The rows of a group lie close to one hidden flat surface of 13 dimensions, which passes through zero. Surfaces can cross.
Some rows, each with its group after it:
[-14 -16   0  -3 -10  35  -1  38  -8  38 -11  32  -2  -3 -34 -27  37 -13
  24 -15   9  20 -46] | U
[ -6  14  13 -19 -18 -15 -21 -25  -5 -19  47  23  53   7 -35  40 -12 -16
  -2  -8   8  -9  15] | D
[ 13 -32 -27 -26  20 -36   4 -26  10   1   4   4  35  36   3  10   2  -8
  31  -3 -15 -27  29] | D
[  5 -30   9   4  -2   5  37  13 -26  25 -32  16 -30  34   8  13 -31  13
  15  -2 -18 -23  11] | D
[-20  25  37  17  -3  10  -9   0   6  -6  14  -3 -18 -22 -23   5  -4  -9
  -6 -16  35  43  26] | B
[ 14  -8   1 -20   1  17   5 -10 -34  -4 -22   7  -2  27 -19  21  -5 -23
   9  21   7 -59  30] | B
[  9  -9  -4  -5 -13 -16  -8  18  16   0  19  22  38   0  25  24  -8  31
  21 -16   2  32  21] | B
[-16  11  11  -4  10  40  -3 -26 -15  -8  20  -9   3 -33 -17  52 -44  24
 -26  29 -16 -16 -14] | S
[  7 -24 -40 -19  25 -28 -21 -28   9 -16  17   8  51   1 -27  27  15 -11
  15  21  -3 -49   4] | S
[  0  14  31  18 -16 -21   9 -17  29 -13  15   3   0  50 -11  27  -7  18
  12  -2  29  32  67] | U
[ -9 -10 -14 -27  20  28  -4 -23 -21 -10   4  -9   8  -5 -22  39 -13 -46
  11  29  23 -34  14] | S
[-14  -8  33   5  19 -34  12  -6  18 -15 -11 -18 -15   1  -2  28  -2  -6
  -9  -2  -2  37   2] | S
[-23  21  12 -14  16  63  26   0  19  22 -32 -11  -4   6 -11 -65   4 -18
  16 -11  10  38  31] | D
[  5   6  17 -31  22 -10  -3   8  19  -5 -39 -23 -25   3  44 -30   6   7
  27  23 -14  15  28] | U
[ -1  30 -40  30  -8  25  -4  20  32 -12   2  -2 -21 -22 -22 -29  34   9
   3  28  16 -51  -6] | D
[ 10  14  19  12  -3  31 -10  21 -40  18 -14  36  16 -40 -11 -51 -12  21
 -21 -15  12 -27  20] | U
[ 40 -11  -7 -32  -7 -26 -43  -9  18  -8  -2 -12  10  44  23 -21  60  -2
  31  11  17  14  37] | B
[ 12  34 -25 -12  -6  25 -12  38  24 -17 -27 -11   1 -33  38 -50  34  -5
  -2  10  -6 -18  -2] | U
[  5  21  27  18   0  28  30  29  -2 -22 -53  -2 -33 -13  -9   4   3   8
 -28  33   4 -21   1] | U
[-13  17  31 -27 -30  25   8 -18 -12  24  12  26  35  49 -27 -25  -7 -25
   4 -31  14  43  15] | D
[ 17   0   7 -22 -27   8   1   8 -56  14  -7  15 -35  35  -2  26 -19 -29
  22 -34  -9 -55  32] | D
[ 11  -8  13  16 -24 -21  28  11   3   3 -17  -8 -18  36  59 -15 -17  11
 -23   5   1  47 -12] | U
[ -4   4  -2  12 -20  -9 -13 -20  -8  29  31  27   6  34 -41 -60  17  19
  10  37   8 -28 -25] | B
[  9  15  20 -24 -18  54  -1 -20   4  24   3  14  25  33  -3 -22 -20  55
  14  13 -21  16  48] | D
[-13  14   6 -32 -11  -7 -21  -2 -11   2  11   9 -13  -6   3   6 -18  -9
  39  37  -6 -31   5] | B
[  5 -28 -33  29  26  15  32  -7  -2  -6 -17 -31   4 -17  22  16 -23 -26
 -28   9  40  13  11] | U
[ 23 -37 -14 -14  24  -7 -15  -1 -34   2 -13 -13 -18  -5   9  40   9 -29
  14   3  18 -25  13] | S
[-17   7  -6  48   3 -16  16  17  26 -18   0   2 -13 -41 -11 -14   8  23
 -33  34   0   3 -59] | D
[  2 -14 -40 -31  26  15  -4  -2  -4  15  -5 -19  -3 -20  33  -3 -11  -7
  22 -25 -40 -20  -8] | D
[-42  27   8   6  -2  -8 -20   2  19   1  29 -12 -21 -44   2 -38  -7 -14
   8  19  14  38 -41] | S
[-22 -13  16   6  48 -19  22  17  40  -9 -39 -10 -12 -20 -17  -3  28  -4
  14   2   1  26   6] | S
[  0  14  13 -25 -22  -6  -8  13  -2   0  -2  14  15  20   5 -14  17 -42
  15 -20  26  23  16] | B
[ 11 -15 -10  25   6  47  12  12 -21  16  -4  23   5 -29 -15  25 -25  46
   2   1   1 -41  36] | B
[-32  11   3  -8  -1 -36  34 -11  19 -13  18  26  55  -4  -8   7 -43  -1
  -5  17 -24  -7 -22] | S
[ 16 -16  -8 -24  23  -7  20 -15   8 -23 -27 -29  10  29  24  41  -1 -34
   0 -30  -4   2  53] | B
[ 14 -15 -41 -23  25  24 -15   5 -31  -5  -7  -9  24 -47  18  15 -11 -25
  -8 -10  -5 -49  -2] | U
[ -1   3 -28  22  -9 -32  32   1  50 -21  10   8  32  14  18  11 -10  48
 -13  20 -32  -8 -15] | D
[ 39  17  38 -13  -8  40 -28 -33 -46 -34  -6 -23 -16   9 -27  69   4   6
 -49   6   1 -33  44] | S
[-35  16  38  -1  46 -41  -1 -30   6 -11  -3 -19 -24 -21 -25 -10 -17 -20
   7 -10  -9  -5  27] | U
[-46 -33 -13   6  43 -18  29  -6  17  41   2   3  -3 -19  -3 -34 -29  -2
  42 -35 -17  38 -10] | D
[-19  15  -8  -2 -15 -23  18   0  21 -19   3   6   0  15 -33  22  11   1
 -19  21 -55 -34 -79] | U
[  2  -3  -8  13 -16 -14   7   0  -1   3  18  30  37  17 -10   8 -14   1
   7 -36  11 -10  27] | B
[-12 -20 -11  17 -24 -18  55  -3  -4 -15 -12  10  21  54 -24  39   4 -59
 -44   7  22  10 -65] | S
[-40 -33 -12   0  12   5  25  -5   5  43  15  16  32  -5 -18 -19 -11 -24
  10 -35   6  68 -54] | D
[  2 -22 -16  10   1 -49 -11 -46   2   6  58   3  30  33  -3  25 -18   3
  16 -22   8   6  25] | U
[-21 -12 -42  14  19  17  13  11  65  -3  -6 -12   2   7 -40  -7  56 -13
  27  32  24  14 -26] | U
[-22  -3 -28 -20   6  30  32  24  12  18 -20  11  26 -18   9 -20 -17 -10
   4 -30 -35   8 -39] | D
[  2  11  -7  -8 -11  28   2  19  26   4 -11  14  -8  14  -4  -9  15  24
  49  45  14 -19  40] | B
[-18 -17  28   1  17  -8  57   8 -16  -6 -42  21   8   3 -16  28 -38 -23
 -21  -9  -6  -4  -2] | B
[  4 -10   8  16   5  -4   4  37   5 -13 -29 -23 -49 -10  16  21  30 -27
   2   4  33  29  -7] | U
[ 10   5  38   9 -16   0 -18 -13 -21  27  19  27  17  21 -32 -36  13  31
 -19 -44  -7  31   0] | S
[-46  10 -10 -48  20  24  27   0  -4  20 -20  -7 -22 -11  11 -22 -40 -44
  51   0 -24 -20   1] | B
[-22  11  28  -2 -34 -16   2 -27 -27  18  34  24  20  40 -30 -25 -11 -41
 -20 -19  28  34 -26] | S
[ 10 -11 -13  53   2  18 -19  17 -27  23  16  11  -5 -46 -27 -40  29  14
 -33 -42  26   8 -32] | B
[-14 -24  26   1  42 -33 -27 -21 -34  17  -1  -7 -46 -27 -15 -31  -4  12
  16  54   3 -23 -15] | S
[-18  43  14 -22  25   6  -9 -39  32 -19  -4 -32 -25   7 -26 -26  12   1
  21  34 -23 -35  39] | U
[  4  -6 -28 -13 -13 -25 -12  -2   1  -6  31   1  12   7  18  47 -13 -22
  22 -38  -2  -7   5] | D
[ 11 -42 -42 -11  15  28   3   1 -25  17  -7  -1  -1   7 -10  21   7 -40
  21  26  34 -31  -9] | S
[  1 -58 -32  54  59  11  44  -9  29  10 -24  -9  -4  -2 -32  29   4  47
  10  16  10  -7  33] | B
[ 34   6  -9 -14 -26  20  21  38  -2 -15 -31  40  58  19   5  15  18   0
 -11 -21  -6 -23  23] | S

New rows, each followed by its group:
[ 17  24   5 -35 -35  31 -24  51   1   4 -21  24  -5  -7   5 -15  41  11
  22  -1 -30 -16 -30] | U
[ 19   6   6 -41   5  45  -6   0 -17  24 -30  -1  12   2  20 -68  13  12
  -9   2 -41   1 -17] | D
[-18  36  14 -29  -2 -36 -45 -14   2  -4  35  -7 -12 -27  32 -23 -22   5
  25 -24 -30   1  13] | B
[ 19 -47   2  31 -18 -13  16   0 -23  44 -19  23 -29  68  -8 -54  26  20
   8  44  24   8 -32] | S
[-24  24 -43   5   5  18  30  -3  51 -23   2  -7  49 -19 -14 -15   5 -14
 -22   5 -12  -8 -20] | U
[ 24 -29  -1 -13  -1  12 -30 -15 -36   6  19  24  45   1 -37  27  17   1
 -10   4  16 -20  -5] | S
[  6 -40 -43  32  23 -51   8   1  10  -7   1 -32   0 -18  54 -15  -1 -18
 -18   1  25  21 -23] | U
[-16  17   0 -24 -24   2  11  54   4 -29 -19   5 -11 -32  32  66 -18 -36
  -2  20   1  -1 -33] | B
[ 11  10   0 -22   1  13  -1 -24 -15 -20   1  -8  10  10  -6  39 -17 -20
  -3   9   1 -38  33] | S
[  6   0 -18 -20   4  37 -10 -52 -20   9  28 -25 -12  32 -17  20 -15 -33
  16 -19  11 -25  51] | S
[ 17 -16   3 -15   7  42  21  12 -47  -3 -33  -7   9 -16  14  45 -23 -28
 -44 -25  -5  -5  -6] | B
[ 10 -45 -15  -3 -14 -21   6 -18 -42   3  32  33  42  35 -30  76 -23 -23
   1  13  24 -35 -10] | B
[ -2 -48 -32   6  55  36  25 -10   1   2 -25 -26 -19 -25  -2  68 -24   4
  34   1   9 -21  55] | B
[  4  58 -18  47 -23  -1 -22 -35  18 -22  48 -36 -16  -7   6 -40   2   4
 -43   3  28  -9  22] | U
[ 17  11   9 -45 -18  37 -23 -11 -37  26   4   9   6  24   1 -20 -10  -4
  15 -16 -21 -18  19] | D
[-32  18   1 -13  21 -26  -5 -12   5   1  24 -13   4 -49  26  -5 -42  -2
  -2 -47 -51  11 -22] | D
[ 15 -10  -4  26 -22 -10  37  19  20 -15 -11  -4  27  15  56  16 -23  13
 -39   3  20  53   0] | U
[ 12 -19 -14  -8   3 -10  12  12  -3 -24 -14  24  41  -8  -8  34   0  11
 -16  26 -22 -38 -27] | D
[ 24 -15 -24 -19 -21  21   5 -15 -41  28  -7 -18 -23  47  50 -22 -21 -18
  -2  -3 -14 -14 -13] | U
[ 11   6  23 -26  -5 -17 -22  -6   7 -18 -11 -21 -23  14  18   1  20   3
  -3  61 -10   7 -24] | B
[ -3  26 -27 -29 -18  -1 -12  17  38 -33  12  -8   5   8 -18  46  37 -28
  22 -19 -18 -26 -13] | U
[-28  -9  17  13  31  35  36   1 -12  17 -28 -10   0 -35  -8 -24 -26 -30
 -18  -5  29  45   0] | U
[  8 -46  -1 -18  15 -19  25   3  -7   0 -26  13  21  14  15  33 -18  27
   0  46 -32  -5 -29] | B
[-28   7 -47   5   1  66  17  13  31  10  -2 -22 -39  -7 -15   4  11 -33
  41  31  31 -11  -7] | B
[-15   1   4  -6  11 -29 -28   6  14   2  29  -2  20 -32  12  -3   5 -10
  18 -67   1  54   6] | S
[-36   2 -33 -10  11 -19  15 -20  25  14  17  -5  -3  26 -20 -27  -2 -54
  48 -25   9  -5  14] | B
[-33  23  -7   0   6  19   9 -17  -5   6  21   4   1 -29 -37 -11 -27 -16
   0 -13 -20 -25 -19] | D
[ -3  23  13 -15 -30  20 -19  15   0 -16  10  -2 -16 -14  14  35 -13  15
  -6  49  -4   3 -26] | B
[  6  -6 -54  13  -2 -29  19 -46  36  -7  32 -21  16  50   0  17  -8  21
  -2 -12 -41 -32   0] | S
[ 14  20 -25 -35 -16  38 -12  -7  20   6  11   4  37  12  20 -25   6  29
   2   1 -38 -11   8] | D
[ 22  -6  -6   1  22  -1 -37  10   5 -21  -6 -36 -26 -27  -7  28  62 -27
  -6 -35  17  15   3] | S
[-13  19  34 -42   9  42 -13  -7 -12  -2 -19 -23 -36 -13  14  11 -19  -8
  23  40  -7   5  24] | B
[-26  -1 -41   6 -31   3  -9  33  -4  36  44  35  18 -23 -19 -24   1 -18
  24 -50 -10  -2 -74] | D
[-16  28  48 -40  -8   5  15 -33 -30  -4   1   7  11  26  -8  13 -48 -33
  -3 -16  -7  -1  40] | B
[-11 -12  -7  56  16 -47  46 -10  29  -6  -4   7  15  16 -12 -20  -6  -6
 -14 -11  34  16  29] | U
[  9 -24  28  -3  16 -24 -28   5 -41   4  -8  36  25 -26 -56 -20  41  -6
 -28  22  14 -12 -54] | S
[ 36 -18  -2  -7  -6  10 -25  13  -6  16  -5 -24 -38  19  61   3  12  17
  26 -14   7  42  34] | D
[ -7   6  30  -1 -19  19  11  -5  -6   0   8  18  21   2   6  29 -40  40
 -25  25 -18  26 -21] | B
[  8   0 -17   3  -3   3 -34 -16   8   9  26 -40 -25  10  31 -19  17 -15
  19  -2  35  40  17] | U
[ 12  -8 -24  13  32 -37 -12  -3  44 -52 -14 -42 -20 -19  -4  58  52  -7
 -14  32  -7 -24 -18] | S
[ 33 -37  26 -28   8  16 -13 -12 -47  21 -20 -22 -10  15  39  -6  -1  10
 -29   7 -17  51 -32] | D
[  3  28  14  -2  -5  -3 -16 -26  22   0  17  -9  -2  18   2 -33   2  28
  10  -7 -10   6  47] | B
[ 18 -28  29   5   2 -43 -28   3 -32  14  -8   4 -13  19   1 -37  44 -30
 -12  -7  37  48 -31] | D
[ 15  35 -17   1 -33 -28 -19  51  23 -24  -6   2   3 -19  42 -27  38 -18
  -8 -22   5   4 -20] | S
[-16   3  -1  11 -37  11  25  -6 -32  21  23  20  10  25  -9  -4 -29 -40
 -26 -58   9  19 -31] | U
[-18  43  36  15 -32  28  21  -2  15  -4   2   7 -12  10 -13 -17 -19  28
 -30  29 -13  24 -28] | B
[-10  25  25 -28   2 -65 -23  -6  12   1  14  24  23   1   6 -47  -1  11
  34 -43 -45 -20  32] | U
[  1   6   0  -4  -5  49  13  -9  18   3 -18 -18 -22  16   4  -8   4  37
  -6  63 -16  12 -22] | B
[ -5  -8  39 -36   7 -24 -18  -1 -43   2  -9  28  32 -13 -18  -8   2 -37
 -21 -22  -3  20 -26] | D
[ -1  16  31 -34   0  -7 -31 -12  -4  16   8   1 -15   7   6 -39   6  36
  26  18 -37   4   2] | U
[ 27  -9  55   2  13  40 -21 -15 -28   9 -11  -4  -6  -3 -12   7  -3  55
 -17  16  12  30  52] | B
[-10   7 -18 -17  -4 -32 -36 -14   5  11  45  -3  -3 -15  23 -28  -3   5
  25 -10 -21  -6 -15] | B
[-15  35  30  26 -12  -3  18  28  30 -34  -5  13   1 -40   7  40 -31  41
 -11   9  -4   3  23] | D
[-38   8  35  -4  29 -56 -17 -24  17  -4  22 -13  -5 -22 -25 -19  11 -36
  10 -14   9  44  -9] | S
[ 28 -27  26 -24  14   6  -6  23  -4  -8 -50  21  28  14 -14  -3  47 -17
  10  21  42  22  31] | D
[-29 -17  -5  15  17  -6  -3 -19 -21  17  36 -15  -6 -36  -8  16 -35 -12
 -25 -22 -14  19 -59] | B
[  3   0 -20 -11  -6   1 -14  10   7  -6  -2 -24 -26  -4  24   5  22  -9
  -3  16 -13   1 -50] | U
[ 44  -2   3 -28   0  40 -41  -4 -28  -2 -12 -18  -9  11   8  -3  35 -13
   8   8  21 -18  44] | B
[-14   0 -17  14  34  48   9  -6  39   6 -12   9  36 -21 -43 -37  21  26
  14  42  23   5  22] | U
